The rows of a group lie close to one hidden flat surface of 10 dimensions, which passes through zero. Surfaces can cross.
In the rows, zero is written as 128.
Known rows, each followed by its group:
[201 163 127  96 129  94 109 160 182 152 116  85 123 131  82]  q405
[ 73 130 159 142 127 168 114 138  98 118 127 148 144 114 150]  q405
[179 149 143 128 132 111 107 100 144 115 162 155 177  96 119]  q564
[152  92 132  48 166 146 168 121 119 116 154 117 156 131 103]  q528
[187  99 123 109 151 161 101 105 122 176 132 134 142 177 130]  q405
[190 106  65 152 173 132 122 146 132 180 188 115 141 133 110]  q564
[163 132 149 137  90 126 128 152 127 120 144 220 116  48 130]  q564
[186 139 128 187 142 115 128 179 166 162 109 124 157 134 175]  q564
[120 118 160  56 113 128 104 135 140 121  71 104 121 123 135]  q928
[120 109 187 114 128 189 165 142 131 100 124 161 169 159 147]  q564
[148  84 120 110 107  68  92 183 128 124 124 188 127 126  95]  q405
[110 153 141  84 120 151 146 145 141 131  77 106 134 104 158]  q405
[131 152 105 143 168 133 109  77 137 175  94  78  81 102 145]  q564
[119 148 121 136 129 110 164 129 145  96 105 124 157 121 120]  q564
[ 86  72 142 112 129 146 153 112 122  93 176 123 151 105 160]  q928
[ 98 136 163 155 112  94 107 137 141 111 102 112  94 101 149]  q928
[136 145 192 102 142 142 113 147 129 124  88  84 109 136 107]  q528
[ 97 154 127 101 145 115  91 174  82 141  75 141 144 133 102]  q405
[124 158 152  68  81 125 125 151 168 151  86 136  82 167 106]  q528
[144  98 148 138  99 147 136 165 138 135 125 195 129  88 179]  q564
[182 129 190 116 141  79 160 207 101 114 155 126 130 148 113]  q528
[120 131 210  92 142 160 119 178  86 148 135 163 110 123 133]  q564
[128 157 144  78 129 115 155 167  65 104 136 114 152 159  92]  q928
[140  88 100 117 141 159 105 145 169 139 130 185 152 125  82]  q928
[ 90 148 143 147 122 144 151 159 161 118  83 153  93  16 159]  q405
[105 116 138  81 122 204 109  95 143 127  59 133 138 121 139]  q528
[167 173  91 118 154 102 169 135 159 132 152  77 131 114  86]  q405
[156 160 116 155 184 124 111 123  99 138  69 102 133 101 112]  q528
[167 148 145  99 146 113 164 118 124 131 159  77 112 137 121]  q528
[173 161  94  70 119 171 131 120 125 149  86 115 134 152  95]  q928
[182 167 176 105 134 163 135 100 113 142 139 155 174 114 160]  q564
[ 92 107 112 133 160  90 124 151 139 113 152 155 136 115  68]  q928
[102 135 130 112 135 149 203 144 157 124  88 119 113  86 169]  q405
[107 117 154 138 110 161  89 115 123  76  73 130 134  50 138]  q528
[ 91 170 161 109 105 131 153 126  78 107  84  82 105 126 158]  q928
[115 129 135 122 102  69 116 165 125 108 101 170 118  98 112]  q928
[113 136 194 137 104 143 110 152 167 101 161  99 138 116 120]  q405
[141 154 100  81  66  54 116 134 113  91 147  93 165 140 123]  q928
[109 114  75  95 186 118 167 111 121 168 104 153 139 151 119]  q528
[ 94 108 119 108 115 136 141 135 117  86 192 103 168 145 107]  q928
[127 176  83 202 154 137 113  82  45 168 111 134 101 159 131]  q405
[129  92 102 155 147 193 179  70 179  91 113 102 158 168 125]  q564
[115 110 146 134 113 187  89 163 120 132  82 193 161 144 138]  q528
[104  99 188  58 138  84 155 169 135 103 168 106 120 158  91]  q528

New rows. What belongs after each?
[102  82 135  93 115 200 126 100 139 111 121 158 155 107 147]  q528
[184  78  79 153 143 177 140 131 142 174 165 118 142 161 162]  q564
[167 133 101 116 139  92 150 146  92 111 115 148 157  91 114]  q528
[120  98 125 140 119 138  99 116 164 122 187 113 174 189 127]  q928
[101 111 122 147 162  82 143 139 157 162 162 131  93 148 121]  q528
[124  90 175 136 141 117 110 119 128 133 110 118 102 209 131]  q405
[104  88 139 109 182 100 128 166 139 129 159 147 160  95 119]  q564
[112 147 118 118 110  75 115 164 150 100 136 130 129  73  88]  q405
[138  71 107 126 141  95 108 129 159 106 187 146 202 112 131]  q564
[129 111 166 129 145 102 151 142 103  95 119 112 119  87 145]  q528
[155 157  85 138 126 144 104  58 110 139 159  93 147 139 133]  q405
[150 129 159 116 187 104  95 135 131 145 171 137 155  93 106]  q564
[134 137 116 156  71 105 164  81 136 100 147 124 103 136 165]  q405
[167 160 149  84  92  36 192 144 132 121 133 116  65 101 134]  q528
[185 107 107 142 172 129  72 137 124 193 189 116 109 130  97]  q564
[169 120 162  88  98 119 154 124 144  99 168 107 111  91 123]  q528
[145 105 116 156 167 122  61  71 145 165  85 128  76  90 125]  q405
[139 131 130 152 136 126 124 140 135 129 121 130 104 122  96]  q564
[ 86  77 115  77 159 114  83 101 152 106 155 121 160  72  96]  q405
[ 89 126 139 180 106  90  73 102 104 111 123 145 100 115 126]  q405
[ 92 162 127  89 109 157 107  81 139 120  69  82 112 128 123]  q528
[121 164 188 123 130  81  98 168 120 102 124 154 141 102  81]  q564
[ 42 132 126 106 118  99 104 109 122  79 135  81 150 135  98]  q528
[132 133 111  40 108 130 144 129 154 121  98 107 156 107 150]  q405
[137 107 184  95 130 155 152 102 120  88 164  70 135 117 143]  q528
[134 123 127 115  88 127  82  83 143 116 138 127 140 102 145]  q405
[122 154 149 141 166 122 144 176 122 102 138 109 119 181  11]  q564
[139 137 104 118 103  91 130 203  91 152 147 134 138 142 152]  q564
[109 159 104 146  66 153  92  63 119  67 149  73 158  83 138]  q528
[114 163 133 137 112 157 140  46 149  97  79 100 117 148 121]  q564
[138 158 138 132 141 112 108 115  96 140 135  81 130 226 105]  q405
[139 121 124 160 119 154 146 102  80 108 192  96 189 172 168]  q528
[124 155 144 137 147 139 107 115  82  92  65  89 155 106 136]  q528
[ 87  33 111 165 159 128 104 144 186 123 120 119 107 125 134]  q564
[ 93 116 155 143 132 130 100 177 105 120  61 173 142 135 135]  q528
[ 76 113 139 132 152 117 131 156 142 109 107 147 111  60 123]  q405
[103  87 181 147 101 122 183 137 140  84 152 134 120 193 155]  q405
[110 145  98 116 107 114 105  98 156 113 118  73 118 112 116]  q928
[151 121 123 161  95  66  91  83 138 107 162 115 102 154 112]  q405
[171 106 167 137 148 129 173 178 189 152  91 126  75 128 136]  q405
[121  67 170 105 145 126 167 144 104  70 154 143 153  88 152]  q528
[112 148  94 127 166 120 171  80  91 148  98  80 134 156 172]  q528
[114 128 150 133 118  94  52 121 126 125 139  91 109 177  80]  q564
[127 199  75 147  65  56 131 123 119 123 101 128 113 124 135]  q528
[119 146 113 106 167 153 206 133 114 133 111 128 141 104 149]  q564
[167 132 172 139 160 137 106 177 148 173  90 145  92 143 103]  q528
[ 92 120 100  78  90 107 145 136 136 115 105 173 121 119 131]  q528
[132 149 123 141 174 100 125 175 152 157  68 126  86  84  94]  q405
[ 95 130  74 135 132  97 118  84 132 126 117  80  95 130 107]  q564
[ 93  43 113 163 129 183 173 162 171  99 119 161  95 132 115]  q564
[175  90 118 138 161 121 110  98 114 141 186 126 142 212  94]  q405
[131 161 160 143 128  69 100 122 159 102 104 126 158  98 132]  q564
[132 158  80 125  59 112 102  93  96 125 129 132  80 127 120]  q564
[ 95 143 133  98 120  83  90  90 121 132 115 120 125  85 161]  q564
[132 140 113  73  87  64 107 183 106 109 131 130 164 167  84]  q405
[162 147  67 146 123  68 153 114 138 117 173 121 128 115  88]  q405
[ 83  75 124 113 149 149 121 169 109 134 150 104 105 186  95]  q564
[133 202 143 148  97 154 135 160  98 133 132 108 151 154 134]  q405
[114 166 109 162 155  75 155 110 107 133 101  86  87 169 106]  q405
[161 121  95 123 118 123 132 134 169 123 149 144 137  47 122]  q405
[ 97 131 103 123  82 129 121 156 149 109  88 197 125 104  96]  q928
